The first 7 rows are patterns. Each new row is the sum of 2 different patterns, raised or lowered, with some noise. Before adding, each is slid sideways (what falls off one end comes back at the other) and multiplied by a number that may be negative. Names go in the order of the patterns.
(in the rows, 128 means zero)
Some rows, each with the names of its patterns after it:
[127 111 148 131 121 120 141 109 124 148 153 165 128 157 101 150 132 113
 121 115  95 120 134 124 163 159 142  97 100 153 135 115 138  95  95 132
 121 156 131]
(0)
[165 113 144 143 106 146 159 146 151 147 124 160 120 135 148 149 153 125
 108 149 115 135 137 153 111 162 124 127 110 107 113 152 127 158 155 114
 138 128 100]
(6)
[153 161 161  96 100 139 160 161 164 164 164 114 111 133 159 103 108 153
  99 152 155 121 156 142 163 137 105 134  94 162 110 135 117 135 123 141
 140 148 149]
(3)
[134 127 118 149  96  97 164  98  97 163 139 151 152 119  94  92 131 148
  92 141 104 133 151 165 119 110 152 112 165 122 105 160 114 127  94 124
 142  99 145]
(5)
[116 124 127 131 147 162 113 104 138  97 106 136 128  94  93 135 139 135
 139 124 119 129  96 119 142 119 133 108 139 135 156 134 108 131 121 139
 119 145 115]
(4)
[117 152 144 164 120 139 150 110 161 107 112 163 124 131 164 137 147 158
 107 135 131 165  91 111 155 136 129 100 163 132 113 123 100 158 149 137
 129 123 108]
(2)
[137 121 150 151 150 134 101  94 132 134 118 135 112 120 146 122 132 116
 104 105 151 164  92  93 104 116 111  98 154 120 114 160 141 141 134 135
 139 108 101]
(1)

New rows. What belongs after each?
[164 105 160 173 138 140 117 125 154 168 185 162 153 156 178 126 184 121
 126 169 131 137 160 137 190 193 122 134 129 158  91 111 184 170 145 102
 200 166 117]
(3) (2)
[ 96  97  82  79 120 128 100 109  82  81  83  83 121 132  95  98 103  99
 113 119  89  98  98 110 125 116  87  67 126 128 121 111 123 136  74  97
 116  64  84]
(4) (1)
[ 82 176 101  97 176 143 152 146 126 108  87 108 146  97 152 126 147 147
 131  96 118 149 110 156 112 102 163 115 128  94 105 123 125 166 103 101
 102 129  91]
(5) (1)
[193 132 160 184 162 183 175 135 182 143 166 189 186 150 120 170 196 166
 171 175 197 118 186 161 125 132 128 138 166 141 192 195 134 164 135 112
 160 137 188]
(6) (1)
[129 100  81 108 161 136 113  99 119 127 147 150 132 128  98 132 106 137
  99 131 103 113 118 138 121  80 114  80 109  86 128 110 126 135 122 127
 136 119 123]
(0) (2)
[100 148 116 126  96 107 141 126  94 121  78  81 124 104 132 133  95 110
 118 111 122 100 107  95 101 119 132 121 119 131  87 119 105 108 121  95
 102 107 115]
(0) (6)
[139 113 134 146 151 134 140 132 102 119 101 127 125 143 128 141 134 145
 148 146 141 123 126 120 108 125 145 178 125 116 146 127 176 148 130 150
 118 148 125]
(0) (2)
[ 92 117 142  80 112 148 132 149 140 143 123 112 103  96 158 107 135 104
 140 128 155 137 125 141 137 154 138 119  97 123 143 144 150 164 176 105
  94 134 117]
(3) (4)
[112 145 103 110 112 106 113 111  89 101  92  98 108 145 109  77 117 114
 106  97 101 139  98 113 104 101 112  87 123  91  83 127 112  96  93  89
 105  89 124]
(3) (1)
[124 128 137  93 117  92 106 143 131 111  99 123 128 130 143  91 135 115
 135 134 140  99  90 136 133 124 113 117 158 119 120 116  82  94  98 101
 123 123 133]
(3) (1)
[127  89 133 118  90 119  82 105 124 102 101  96 107 125  87 105 101  77
  78  81  91  90 125  79  94 107 115 128 124 117 103 106  68  91  80 137
 133  97 114]
(0) (6)
[151 112 116 124 107 156 124 141  99 154 144 114 131 144 175 100 116 149
 121 141 118 119 107 111 145 155 144 122 122 103 142 106 112 157 105 152
 133 118 139]
(4) (2)
[112 153 113 134 129 145 124 140 140 144 140 153 152 142 107 104 139 139
 161 144 152 156 128 129 147 150 117 125 132 106 138 158 139 135 136 155
 134 133 149]
(0) (3)
[ 99  87 113 137  96 104 104 108 132 126 101 109 104 104  99 100 128  85
 108 108 109 106 133 117  84 107  99  69 109 118 121  95  80  96 100 115
 128  88 108]
(5) (4)
[100 145 144 178 155 153 183 114 133 119 168 124 160 194  91 191 190  91
 143 127 100 151 164 159 165 127 180 109 201 159 108 112 157 189 101 159
 129 158 194]
(5) (2)
[155 139 110 166 134 147 148 161 112 150 145 154 112 135 135 154 137 187
 185 121 143 133 105 178 129 151 174 125 146 172 150 172 149 130 152 127
 155 156 162]
(6) (4)
[ 78  55 106 122  77 110  85  93 124 109  88  89 116  93 116  77  85 105
  86  95  81  78 120  72 100  84  78  75 118  70  87 130  63  75 114  79
 130  98  92]
(6) (5)
[139 123 161 134 140 142 176 150 158 148 173 140 159 128 102 139 175 149
 162 179 120 150 191 165 150 138 162 140 144 174 139 175 159 142 144 162
 183 118 158]
(5) (4)
[118 144 100 120 144 107 111 135 118 132 139 120 125 121 133 122  99 141
 117 122 141 129 110 123 134 130 143 122 109 150 120 122 107 128 123 110
 141 135 138]
(0) (5)
[115 134 127 141 121 109 134  98 156 155 135  93 132 128  83 126 167 125
 123  94 134 157 140 182 114 101 166 105 143 104 111 128 137 174  95 161
 105 148 144]
(3) (5)
[118 125 136 132 161 162 154 128 111 143 146 114 136 115 112 127 118 160
 145 141 131 151 137 131 118 143 128 132 154 146 171 139 170 119 145 140
 122 136 123]
(0) (4)
[128 120 138 115 113 112  87  83  95 121 116  83 128 137 101 118 116  94
 101  79 119 123 120  88 123 128 108 121 116 104 104  86  82  97  93 142
  98 130 106]
(0) (3)
[136 137 124 114 136 127 140 144 122 133 124 158 153 103 114 104 139 114
 119 140 129 124 152 142 146 143 145 151 134 104 119 133 156 158 156 149
 133 109 125]
(3) (1)
[130 151 130 108 125 107 151 130 162 125 121 127 145 147 153 143 123 133
 126 112 129 150 141 107 143 164 112 137 144 126 131 105 146 132 140 139
 141 148 145]
(0) (1)
[186 179 151 154 158 121 145 143 153 168 158 167 125 147 170 131 182 128
 154 142 136 169 137 137 122 144 146 149 162 155 152 185 158 155 136 150
 175 137 135]
(5) (2)
[129 143 168 133 130 140 120 163 130 177 170 159 125 165 103 107 185 119
 126 198 131 176 153 132 143 111 124 147 106 145 134 128 174 169 127 121
 144 141 191]
(6) (5)
[159 129  96 113  91 116 128 145 135  97 122 134 102 161 128  84 124 119
  88 128 132 134 111  62 129 128 156  91  96 130 124  87  82 159 113 106
  93  97 147]
(4) (2)
[ 95  82 184 120 138 132  74  60 141 136 130 145  91 120 169 100 133 122
 169 113 109 172 132 155 126 161  84 180 161  78 147 145  63 113 114  99
 168 186 172]
(0) (5)
[48 90 28 75 64 72 74 42 57 42 70 48 54 58 62 59 34 48 55 52 83 54 71 57
 68 33 60 60 54 50 94 85 85 61 59 25 26 74 66]
(6) (5)
[146 102  81 154 113  93 130  77  82 107 110 154 120 133  88 148 118 120
 107 134  95 108 127 129 141 104 130 111 151 117  91  94  90  74  95 133
 126 149 132]
(0) (3)
[ 62  82  78  69 100 114  51  50 103 124 112 116 104  97  57  85 103  43
  81  61  68  71  71 105 122  98  78  42  66  37  61 116 115  53  51 100
  83 104  99]
(4) (1)
[ 96 108  76 112 113 112  95 152  89  69 142  79  98 128 110 102 120 116
  76  84 100 130  64 126  97 113 126 132  82  64 141 113 130 125 106 127
  93 134 108]
(5) (4)
[117 128 111 154 163 100 134 145 103 166 154 133 156 122 108 100 173 137
 144 146 150 140 124 139 119  80  85 118 100 145  99 141 163 127 148 140
 117 104 128]
(0) (1)
[148 119 152 150 144 200 178 170 117 112 161 180 173 135  97 108 148 137
 157 178 147 128 198 167 158 154 173 147 136 150 183 184 171 199 149 181
 138 115 152]
(0) (1)
[122 123 137 118 126 136 138  95 113 125 124 122 116 136 118 123  98 119
 139 107 110 146 107 124 130  96 116 116 147 134  94 114 104 130 123 137
 108 124 101]
(0) (3)
[ 99  99  94 102  67 120 103  98 125  99 118 107  83 110 119 126 123  82
 121  88 101 110 134 120 120 110  84 105 114  83  97  58  56 121 141 143
 114  87 129]
(5) (4)
[ 89 141 136  72  80  66  70  98  73  79 104  85 114  60 139 106  52  71
 121 160  34  62  93  94 113  46 103  86  84 137 132 123  83  91  76  89
  67  87 112]
(2) (1)
[107  93  92  86  92 111 110  87  97  78  78 113 113  99 115 112  87 101
 117 141 102  70 103  99  84 101  86 114 108  97 119  91 106 101  85  82
  89 106  79]
(5) (4)
[163 157 167 150 157 144 145 166 175 175 130 111 182 156 164 158 174 153
 157 147 154 114 124 128 161 143 159 174 154 147 148 113 160 123 151 174
 150 156 163]
(6) (1)
[169 166 169 149 147 158 147 167 200 152 146 184 163 185 178 148 153 146
 169 188 165 152 133 189 192 194 167 167 191 141 184 172 132 166 152 160
 142 156 182]
(5) (1)
[146 150 163 133 144 173 161 160 149 181 132 124 150 150 180 179 171 169
 136 128 142 177 141 155 153 138 172 150 163 149 145 182 147 137 168 133
 173 154 139]
(3) (2)
[128 166 153 162 146 157 128 124 185 120 124 165 155 177 167 146 121 125
 145 170 126 160 129 153 161 160 147 145 163 149 186 142 131 187 153 145
 118 142 154]
(5) (4)
[ 81 123  89 107 126  89 112 113  87 118 113 104  48 109 136 119 104  90
 136  82  90 103  57 104  99  99  91  85  97 106 106 111 103  74  89 106
 104 141  79]
(2) (1)
[134 160 162 141 139 158 160 143 187 193 137 193 199 142 123 116 141 180
 202 207 171 158 173 133 175 168 118 107 176 149 148 183 117 176 179 145
 167 139 184]
(3) (5)
[134 115 119 147 136 143 128  87 140 133 132 157 133 123 105 103 118 145
  91 115 134  94 123 122 121 151 117 151 127 105 110 119 122 116 131 132
 141 130 114]
(6) (3)
[ 85 155 162 114 139 110 117 134 175 137 146 140 129 172 111 140 136 108
 154 101 131 166 115 155 157 113 125 147 136  82 139 129 115 155 116 171
 149 112 104]
(5) (2)
[ 99 145 151 115 153 111 114 131 119 127 110 127 144 120 139 116 152 123
 152 136 132 122 135 131 113 112 106 103 153 152 124 124 114 100 111 105
 148 135 124]
(3) (4)
[ 79  93 107  77  97 121 122 111  92  82 100 108  79 102 101  95 116  89
 110 100 102  94 105 121  78  91  86 106  86  79 115  99  99 132 132 103
  90 111  92]
(4) (1)
[162 137 164 120 126 172 144 173 143 130 122 189 188 114 116 136 132 133
 137 192 167 139 198 150 179 162 153 159 125 108 158 151 172 193 193 168
 108 105 167]
(0) (1)
[123 148 114 104 125 116  88  99 116 105 100 121  91 115 101 128 123 107
 110  91  86  86  95 111 114 125 123 114  89 106  97  82  98 117 126 125
 109 112 100]
(3) (1)
[132 145 157 129 141 140 175 134 178 162 142 141 171 168 130 123 124 121
 168 168 141 155 139 115 133 125 171 147 140 111 155 174 132 167 126 142
 138 142 149]
(3) (4)
[100  96 133 117 126 131 110 114 128 126 141 109 119 110 141 140 113  89
 113 120 126 118 155 110 119 133 125 143 129 133 149  98 120 125 117 155
 137 129 120]
(6) (1)
[ 99 168 131 111 128 144 114 156  85  98  82 150  89  75 146  87 117 104
 118 121  97 129  88 126 150 105 106 107  96  80 154 147 114 125 142 103
  85 121  73]
(5) (2)
[122 149 136 121 137 110 138 112 128 143 139 147 115 162 146 164 131 154
 110 141 126 113 116 108  99 149 158 129 135 135 122  98 102 157 151 126
 122 133 130]
(0) (3)
[161 126 177 174 137 176 142 178 157 162 153 131 159 156 159 121 193 173
 117 169 159 142 156 139 134 157 166 169 164 146 196 137 176 159 126 143
 147 153 153]
(5) (2)
[ 71  99 107 113  98 101  71 104  84  82  95  95  85 103 109 128 108 104
  93  87  85 111  84  94 105  94 111 136  94 123 111 101 119  98  98 106
 105 106  86]
(6) (3)
[132 160 158 149 151 181 128 159 172 180 178 172 143 156 135 145 185 165
 163 200 117 183 150 143 177 142 121 141 146 145 181 145 173 146 131 151
 144 159 185]
(0) (6)
[ 98 143 123  72 112  84 108  91 101  82 126 101 114  94 144 134 110 125
 127 104  70 114 137 133 148 114 119  95  98 115 140 100  80 117  67 130
 120  86 135]
(3) (2)
[ 77 103  79  94  82 121  78  84  99  98 111  96  92  85  66  74 102  88
 105 135  62  88  87  66  92  86  76  60  60  85 103  79 105  89  75  83
  60  91 115]
(6) (4)
[144 181 175 134 100 153 179 145 193 146 150 151 110 138 190 116 129 180
  88 157 158 159 126 130 185 146 113 111 131 164 102 131  95 167 146 152
 145 145 132]
(3) (2)
[156 181 134 162 180 151 169 151 128 133 169 136 205 186 130 167 196 131
 142 133 150 150 179 202 175 172 186 172 155 171 143 118 161 160 112 165
 134 162 203]
(0) (5)
[112 139 142 121 133 150 134 138 141 112 140 114 120 143 125 133 140 119
 141 125 124 133 114 105 126 131 117 127 144 141 128 133 139 165 120 131
 143 120 132]
(0) (2)
[ 92 109 133 139 151  96 126 131 104 155 107  85 123 129 133 160 129 139
 157  79 128 123 129  75  93 134 115 108  99 160 113 106  97  76 126 128
 136 134 109]
(2) (1)
[173 130 142 153 116 114 143 120 123 142 153 162 147 146 125 129 104 136
 164 189 112 122 159 133 153 131 138 143 121 146 147 174 124 108 172 169
 149 142 166]
(2) (1)
[158 113 135 148 128 147  97 116 141 153 155 133 153 125 119  95 150 126
 112 134 117 129 163 156 120  98 120  85 130 167 102  71  79 126 127 114
 163 121 112]
(4) (1)
